There are 4 ways to turn a row about zero (a turn may also mirror it). The second row of each pair is the first, turned, with some noise. The first 36 pairs use one turn. New pairs use 2 turns, one after the other, and a turn may come again.
Some pairs, each with its turns in order after it:
[ 15  -9 -26 -42  27 -66 -11 -15]
[ 34 -66  15  -1  48   9   5  10] -> Peve

[ -1 -14  -1   9   1 -11 -21  34]
[29 -5  7  7  2  1 23 28] -> vuru

[ 24  11  -3  11 -22  12 -14 -32]
[ 13  15 -32 -18  -1  10  -1 -32] -> Peve

[ 23  34  -5 -15  45  37 -22  15]
[-36 -37  14 -26 -35   9  -5 -31] -> Peve

[-15 -66  12   4   0 -11  -1  -6]
[  6 -33 -19  49  -5  -5 -17  26] -> dosop

[  4  38  44  26 -15  -9  -7  65]
[ -7 -24  40 -43  31  58  -5   9] -> dosop

[-8  7  8 35  7 -6 38  7]
[ 23   7  20  37 -25  12  15  13] -> Pudo

[-25  -2  -1  13 -17   4  52  -6]
[-19  31 -23  14   6  10 -26  37] -> Peve

[  6 -45   7 -66  27   5   7  11]
[ 17 -22  47  19  -8  61  27  16] -> Peve

[ 25  10  20  26  17  14 -18 -29]
[ -5   9  -1 -49   3  -3  -3 -30] -> Peve

[14 16 14  2 17  0  8  4]
[22  4  9 -9  8  5 10 -2] -> dosop

[41 -1  3 66  4 24 14  9]
[  2  26 -12 -61 -42 -19 -15   8] -> Peve

[  1 -10   5  -7 -24  25  66 -14]
[ 24  -2   4  -8 -51  25  23 -36] -> Pudo

[ -5  38 -10  66  -8 -15 -66  -2]
[  3   4 -10 -17   3 -85 -14 -56] -> Peve

[-15  10  -4 -34  12 -35 -42  55]
[ 67 -28  24   6 -23 -11  30  15] -> vuru

[ 14  66 -45  19   3 -18  13  28]
[ 17  32  11 -63 -32  34 -12 -25] -> dosop

[  3 -16   7   5  11   5   1 -30]
[-13  27  -7 -21  -6   0   2  -9] -> vuru

[  6 -31  -4  -7  -8  50  36  19]
[  7  27   3   5 -43  45  -8  26] -> Peve

[-23  14 -11  43  17  -6 -27   0]
[ 25  25 -18  14   7 -29 -12  28] -> vuru

[  5 -14  11 -13  66  26  49  10]
[ -7 -29  68 -20 -38 -10  21   0] -> Pudo

[ 16   5  25   3   2 -12   5 -28]
[ 23   6 -10 -15 -16 -11  11  22] -> Pudo

[ -2   0  18   1  -1  66   1 -28]
[-55   6  16 -10  -3 -17 -40   8] -> vuru

[ 19  -4  -1 -11   6  -6   1  -1]
[ -4  -9  -2 -10   4 -12  11  -1] -> Pudo

[-22  -8 -14  21   8  -8  14  24]
[-11   7  26  30  -1  15   8  -3] -> Pudo

[  9   1 -15  34 -47   8  12   0]
[ 26  11 -29  31  -6   4   9 -33] -> Pudo

[-28  -9   5 -40 -11  30  -8 -17]
[-30  -4  48  15 -28 -15  -4  -5] -> vuru

[ 11 -13  17  -4  66 -24 -59  -6]
[ 41  36   0 -52 -31 -30  26  22] -> vuru

[ -8 -12  23  66  -4 -37   9  12]
[ 39 -69   2  -6 -11  28 -21  -7] -> dosop

[  3  15   1   2   1 -16 -18   2]
[-1  2  5 -4 -3 22 15 -6] -> dosop

[  0  -7  -1  -5  10  19 -28  -9]
[ -5  12  23 -15  -7 -19   3   9] -> vuru

[-26   6  -3   4   4 -15  -3  66]
[  2   5   1 -18   4  59 -41  17] -> dosop

[ 56 -11  66   6 -66 -14  -2 -22]
[-23 -67  75  14   3 -39  26  -9] -> dosop

[ -2 -18  12 -56 -20  -4  -8 -19]
[ -9  14 -21 -59   4  16   7  -9] -> Pudo

[ 17 -30  -7  22  -2  -1  26 -66]
[-46  47 -23 -17  17  15   1 -31] -> vuru

[-28  15  -9   2  34 -17  16 -11]
[ 19 -12  36   0   8  26 -14  21] -> Pudo

[ 22   3  -6  -4  -2 -32   3  22]
[ 15   0  35   1 -20  24  -3   3] -> dosop

New pairs, each followed by its turns in order:
[ 32  -7 -41 -51  -3  -1   3  32]
[ 26  21  54 -39  -4  22  -3 -15] -> Pudo Pudo

[  3 -14  34  23  14   1   7  10]
[  2 -37  20  28  18  -9  10  -4] -> vuru vuru

[-37  33   5  12   4  -6  -3  11]
[  9  -3  13   7   8 -18 -11  50] -> Pudo vuru

[-12  14 -20 -15  12 -12  26   4]
[-16  27 -10  -3  24   7  12 -17] -> vuru vuru

[-44  46  14  -5  17  25   0  -4]
[  6  36 -40  23  42   0   7  10] -> vuru Pudo

[-16  -7 -40  -4  40   7 -17 -16]
[ 23 -18  -2  -1  20  23  28  40] -> vuru Pudo

[ -6   6  -5 -17  -2  16   4  10]
[-12   7  -5  12  11  -2  -3  12] -> Peve vuru

[-26 -10  15  45  11  -2  15  -2]
[ 47 -11  19 -11 -14  20  -3   0] -> dosop Peve

[-19  25 -13  63  19 -14  -2  15]
[ -7 -21 -16 -42   7 -12  -1 -53] -> dosop Pudo

[-14  12  16 -12 -22  -1   3 -23]
[ -8  23  -8  -4   1  -8   0 -24] -> vuru Peve

[ -1  23 -35 -25  23  -2  37  25]
[-21 -29 -34  -5  -4   0  14 -45] -> dosop Peve

[ 25  24 -18   8   9   8  -2 -12]
[ 17  14   7 -24  -9 -22  11 -16] -> vuru vuru

[ -3 -33   8   0   1  11  66 -56]
[-19  18 -67   1  12 -17 -27 -45] -> vuru dosop

[-16 -23   5 -33  19  -4 -21  32]
[-27   7   7  -3 -43 -32 -13  -7] -> dosop Peve

[-31  -5  47   5   4  -7  -2  14]
[-23  13 -31  27  -6   9   7 -27] -> vuru Pudo

[ -3   4 -11  27 -25 -47  -3  23]
[ -8 -10 -55   7  27 -26  -8  23] -> Pudo vuru

[ 36  -6  -2 -18   0 -37  13 -11]
[-22 -33 -23 -10   5   2  30 -21] -> Pudo vuru

[-23   2  -5   0   2  63 -13  24]
[-37 -41  -1 -26  11  -8   8 -39] -> Peve dosop

[ 42   7  27 -45  11   5  -2  28]
[ 10 -34 -32 -15 -35  15 -34  30] -> dosop vuru

[  2 -22 -39  33  -3  27  20  43]
[ 51  10 -28   2  -3  28 -33  33] -> vuru dosop

[ 23  -5 -12  32  27  -5  61 -14]
[  0 -22 -44 -17  27 -30  44   4] -> dosop Pudo

[-10 -14  64  -8 -11 -44  16  11]
[-20 -32  53  19 -34  32  14  23] -> Peve Pudo

[ 21   4  10  15  -2 -10  -4  -8]
[ 11 -19  -8  -6  -6  -8  -7  18] -> Pudo Peve

[-29   9 -16  -7  63 -13  11  32]
[-18  -2  -4  -4 -46   5   4  64] -> Pudo vuru

[ 20  -7  20  -1  15 -15  18  13]
[-14  22  -2   9  -7 -27 -14  14] -> vuru dosop

[-29 -39   7 -66  12 -32  -8  24]
[ 51 -53   6 -21  34 -15  -8  40] -> Peve dosop

[  5  -4  20  22  13 -50   5   8]
[ 20  30   2 -28 -19  17  11  -8] -> dosop Peve

[-39  -3  34 -13  -3   8 -21 -34]
[ 33  -8 -28 -15  27  -3  28 -23] -> Peve dosop

[ -6 -49 -58   5  13  17  36  18]
[ 20  11 -10 -13 -56 -22  56 -22] -> Peve Peve

[ -9 -29  -5  24  13  28   4  -6]
[ 19 -14 -20  32  -9 -13  11  -4] -> vuru vuru

[-60  27 -25 -26  10   8   5   3]
[-20  -1  39 -11 -13 -39 -21  40] -> Pudo vuru

[-25  -2  -3  -4  19  -6  49 -12]
[ 19 -14   6  -6 -16 -32   7  43] -> Peve vuru

[  2  -2  -2 -11  18   6 -21   9]
[-4 -4 26 15 14 -5  5 -4] -> Pudo Peve

[ 11   6  47 -63  28 -16   4  -7]
[-55  -9  32  25   5 -48  -9 -15] -> vuru dosop

[ -1 -46  39 -13  10  -4  13 -15]
[-32 -10 -29  11  18  22  31  21] -> Pudo Peve

[ 25  -3 -10   8   4   2   0 -19]
[ 14  -5   3 -11  19 -10  26   2] -> Pudo Pudo

[ -3  11  24  -1  -2  10 -35  -2]
[  7   2  41  -1 -18  14  -1  -8] -> dosop Pudo

[ -1  42 -19 -16  -8 -17  37  27]
[-59  -9   4  13  20 -17  13  28] -> Pudo vuru

[-21  50  28 -25 -42   3  10 -16]
[-62  26 -10 -32 -16  -5 -17  19] -> Pudo dosop

[-12 -27  12  -5  18  29  16 -47]
[-22   2  49  14   8 -10  31 -13] -> Pudo dosop

[-21  -8   7 -36  33   0  16   8]
[-21  15   9  30   9  38  15 -17] -> vuru vuru

[ 53 -32  32  -3  12  51   6  28]
[ 26  44 -23 -15  14  52  47  22] -> Pudo Pudo

[ -9   1 -27  15   0  21  28 -20]
[-30  10  -7 -12 -11  22  16   2] -> Peve dosop

[ -8   1  30 -21  14 -66   0  13]
[-53 -18  36  24 -32  21   9   2] -> Pudo Pudo

[  9   6  -4  -2 -13 -13   4  66]
[  4 -29  24  -3 -16   9 -58   4] -> Peve dosop

[ 42  -2 -19   2 -18  37 -10  63]
[ 12 -33 -57  24 -19 -15 -24 -42] -> Pudo dosop

[  7  58  19  15  24   6 -33   1]
[ 56   1  48 -28  16  15   4   3] -> vuru vuru

